The rows of a group lie close to one hidden flat surface of 10 dimensions, which passes through zero. Surfaces can cross.
Some rows, each with its group after it:
[ 24 -20   7  26 -10  -9   1 -15  -9 -34  -1  -2 -11  12  -9]	W
[ 30 -31  44 -25   4 -11  -3  22  -9  26   1   9  13  -2  22]	U
[  7 -13   7   3  13  16  18  15  -1  -3  -3 -30  -5  33 -20]	S
[-27 -18   9 -19  20   7 -14   2  10 -11   2  15  12  -7  11]	W
[-13 -21   1 -11  -5   0 -29   1   5  -8  -8  10 -11   3  10]	Z
[-16  -1  -2   3  17  16 -20  -1  14   2  -4 -20 -13  20  12]	S
[-23   3   3  -6 -14   1 -21  11 -11   7   5 -10 -16 -21   7]	W
[-30   1  14   2  20  11  18  -8   0 -14 -22 -26 -14 -19  11]	Z
[  2 -41 -30  -8   0   7 -22  17 -16  13 -16 -32 -33   5  22]	Z
[ -3  -2   0 -18  -6   3  13  -3 -30 -19  34  15  17  11   6]	Z
[-18 -25   1  -7   4 -16 -29  11   4 -37  13 -12   9  -4   6]	W
[  6  14   0   1   1  -8   7 -10   7   1   0  38  22 -13  -7]	S
[-18 -20   5 -20 -18  10 -18 -20 -45   4  18  13 -14  -2 -19]	U
[  8   5  23  -3  -2  -7  -4  -5   3  -7 -13 -21  -7 -18 -17]	U
[ -7  -1  -7  -6   1  15  -3  -5  -1  31 -13  19 -14  -8  10]	W
[-15   4 -21   2 -31 -14  -2 -13   3   2   1  18   4 -14 -26]	U
[  5  -9 -30  15   1  -4  -7  15  16  15   3   2  10  15   3]	U
[-13  -1  12 -16  22  35 -14 -25 -21 -27  -9  16 -14  10   5]	U
[ 15   3  24 -13  -8   8  -9   0 -18 -11   8  13 -18  -4   0]	Z
[ 35 -40 -15   6   3 -34 -13   8  16 -28  18 -17  24  27 -24]	W
[ -4 -15  -9  12   8  -7  -9   5  -6  34   8   6  45   5 -23]	Z
[-15  -9   5   2  14  -8  -4  -4   3  19  14 -12  22  -3  -7]	Z
[  1  -3  -7  -1   8   4  -1   0  19  -6   0 -33  -8  23 -10]	S
[ 13   6  -3  -6  -9 -13  -4   0  23  -5  14 -10 -19   0   3]	Z
[  2   8  -7   3 -23 -10  12   8 -11   4  -7   0  -9 -29 -26]	U
[  7   3   6 -24  14   6   4 -22  14 -18   6  37   2  19  21]	U
[ 30  13  35 -22   5 -22 -21   6   9   2  -1 -34  10 -26  11]	U
[ -7  20   8  35   0  -5   3   3 -10 -12   5 -11   1 -18  21]	S
[  3   1 -17   8  12  13 -31  19  -4   2 -24   4  12  -5  -6]	U
[ -1   9  18  -6 -10   4  27  -1 -24  -5  -4   5  -8 -22   3]	Z
[ -4  10 -16  14 -21  -7 -45  -6   8  -7 -16 -29 -32  -7  -1]	W
[  1 -22 -19 -20 -14 -23 -15  23 -10 -18  10 -34  -3  -3  13]	W
[ -2 -10 -38 -20 -29  -6  12  -2  -5 -25 -35  -7 -35 -15  25]	Z
[  5   4 -10  36  -1   5   4  10 -19 -13 -30  25   3 -36  10]	S
[ 27  -7  -9  -1  22  15  -3  17   1  -6   6  20  10  11 -21]	U
[ 19 -25 -10  -1  11   6  -5  16  -7   6  -9   9  -3   2 -18]	S
[  5 -11   7 -13  -6 -14   8   3   8 -18  -5  -2 -16 -24 -27]	Z
[ -2  11 -23  16   7  -7 -13  -5  17   1   0   4   7  -6  19]	S
[ -5   2  24  11  -3  10 -28  10 -19   1 -19  25   9 -18  -4]	S
[ 18  27 -14   9  -6  11  13   1 -11   5 -16 -12 -10   6  14]	Z
[-17 -15  23   5  32  26  25  21 -14 -16  -6   1   9   1   1]	W
[ 42  13   2  10  32   8   3   6 -12 -20  21   0  18   0 -14]	S
[ -1  18   5  30  25   7   5   0   4  -5  22 -28  -8  -6 -10]	S
[ 26   9   1   7   6  -2  19 -12   5  32  25  13   1   8 -26]	W
[-33 -26   4  26  -7  16  15 -19  -4   4  -8  24  -4  23 -25]	U
[-20  -7   0 -24 -15 -18  -2  -1 -10   4  22   8   7 -11  24]	W
[ 1  0 -9 -4  8  0 21 -5 15  4 10 -8  4 12 -8]	S
[  7  19  22  14   8  21   7 -17  -4   1 -24  21  -9  -8 -20]	W

New rows, each followed by its group:
[  4  -3  16  43 -13 -15  35 -10 -18 -21  52   4  -1  15  -4]	W
[-21   2   0   2  10  14  10  -4 -10   2 -17  -6   6  -6  13]	Z
[ -3 -20  -7   5 -33 -24  17  20 -21  -1  19  -5   5   4  19]	W
[  4  16  19 -44   9  -4   1 -26   2   7  46  -3 -12 -14 -23]	S
[-14   3  -8   7  29   8  14  13  19  -4   6   2  30  13  -2]	W
[ 23  12   6   8   6 -10   3   4  20 -10  17  -2   3   7 -24]	Z
[  4  23  -6  -1  18  23  24 -12  14   4 -33   8   5  16  25]	W
[ 39  31   4 -22   9  -4  10  -4  14 -35   4  -1 -18 -24 -22]	U
[  7   3 -17 -12 -18 -17  10  -3  -4  19  10  -9   0  -9   4]	Z
[  5   4 -16   3  -4   1   9   8   7  -2 -12  14  -3  -2   0]	U
[-15 -11   2 -31 -19 -25 -39 -19  13   8   3   4  -2 -15  16]	Z
[ 17  -8  -7  -3  -1 -23   4   6  27   8   8 -21  -7   9  19]	U
[-13  25  12   3 -25 -24   6 -15   5  10  29   1  17 -14  11]	S
[-10   1  10  -6   8   1  -4  -8 -24   6   9  12  41  -4 -28]	Z
[-23   9  -1  25   8  -8 -22  -8  30  18   4 -12  -9 -19 -22]	S
[-37 -32  -9  16  19   6  16  11   0  37 -16 -22  -2 -10  26]	Z
[ 10  13 -12   9  -2 -10  -8  21  18   2 -26   2  15 -18  13]	U
[ 20  23 -20   3   7   7  -4  -6  -4  22 -17 -40  -2  -4  -8]	Z
[ -6 -24  -9  -2  16 -11 -15   0  29   5 -12 -49 -31 -18  -2]	Z
[-15 -24 -26  -6  11  25   3   7  -5  10 -16  30 -16  12  48]	S
[ -3   8  -9  13   0 -23  13   3  19 -10  26  -8  34  13  -2]	W
[-15 -10   3   1   2 -14   5   0  14 -34  -3  11  31  10  15]	W
[ 26  22  11 -23  -1 -10 -11   4 -11  -9   6   5   6 -30 -14]	U
[  6  26   4  -6   4 -10  -6 -16   5  19  23 -12  13  -1   6]	Z
[ -3  14 -15  11   4   2  -3  -8   4  -5  14  -3  12   4 -38]	U
[ 16   1 -22  -6  -4 -21 -16  -6  12   0  -7  13   2 -23 -22]	S
[ -5  22  -8 -17  -7 -17 -15 -27  16 -15   8  -3  -1  -5   3]	U
[ -9   7 -11  25  -8 -17  -3   2   5  10  14 -14  -6 -10  17]	S
[-15 -18   0  17 -18   4  29  20  10 -20 -33  35 -18  -3   7]	Z
[-21  -4  22   5 -34 -15 -27   3  15  10 -30   5  21   5 -20]	S
[-22  -1  -6  16 -10  18  46  -1 -23  -6   1   9 -29   3   9]	U
[ 10   2  -9   3  13  -2   6  -1   3  17  30  14   0 -14 -17]	S
[  0  19 -24   4  -3 -20  -7 -18  14  50 -19 -20  34 -17  -7]	Z
[ -1   4  18  -2 -21  -1   4   0 -11  12   4  35   3  -2   8]	Z
[-12 -32  12   5  -5  -6   0  13   6  20 -20   6 -13 -20  -9]	Z
[-17 -12 -11   8  18  15 -10   0 -13   2 -19   1  27   7  -3]	Z
[ 21  -5  -8   8  -5 -14   2  13   8  21   4 -15   2  -4 -27]	Z
[-16  20 -12   6   0   0  14 -17  11   0  14  15  15  13   2]	U
[  9  16   8  36  -3 -18  -4  13 -17   8  39 -10  13 -18  10]	S
[-30  42 -10  16  11  19  21  -7  19  12 -15   6  12   4  20]	W
[ -4  13  23  19  17   4  12   4  15 -10  26  20  20  16  -9]	Z
[  5   1  -8  -5   9 -20   9  -6  -8  32   8 -34  22 -24 -30]	Z
[ 34  19  32  -3  -5  14   5   9 -40  11  12   4   2  -6 -36]	Z
[ 13  11   6   4   6  14   8   2 -30   7  24  -5  10  12  -8]	Z
[ 14   2 -19 -28 -14 -20  31 -17   4  -5   2  10  -9 -21 -12]	S
[  3  49  -6   0   9  -9  30 -13  17 -20  24  -8  10  -9  21]	U
[-26  -9 -17   5  11   2 -16 -10  13   5 -35 -14   7  -4  18]	Z
[-14   5   4 -13  28   9   3 -27  18 -19  16   9   1  11  29]	W
[ -6   6 -12   3  10  12  13  -9  -2 -16 -17 -27  -8  -9   4]	Z
[  7  12   8  18 -16  -1  30  11 -15   5   1  -3  15   0 -16]	W
[ 29  37  -3   2 -25   5   9  -2  -5  15 -30  -6 -21 -14   3]	Z
[ -7 -23  -6 -13 -11 -10  14   6  -6 -15  -4   0 -10 -17 -11]	Z
[  1  21 -19   2  -4   8  -8 -10 -14   0 -16  10  33  13  -3]	Z
[ -6  -3 -13   9  20  23   4   1   3 -13 -16   0 -18   0  15]	S
[ -6  -4   7  10  10  15 -10  10 -25   5   4 -13   4  -2 -14]	U
[-12 -21  -6   2   8   3  20  11  -3 -36  -5  -1  -9  -5 -14]	Z
[ 22   7 -12 -11  10  -1   2   3  19 -18 -11  21  -6  -1   1]	U
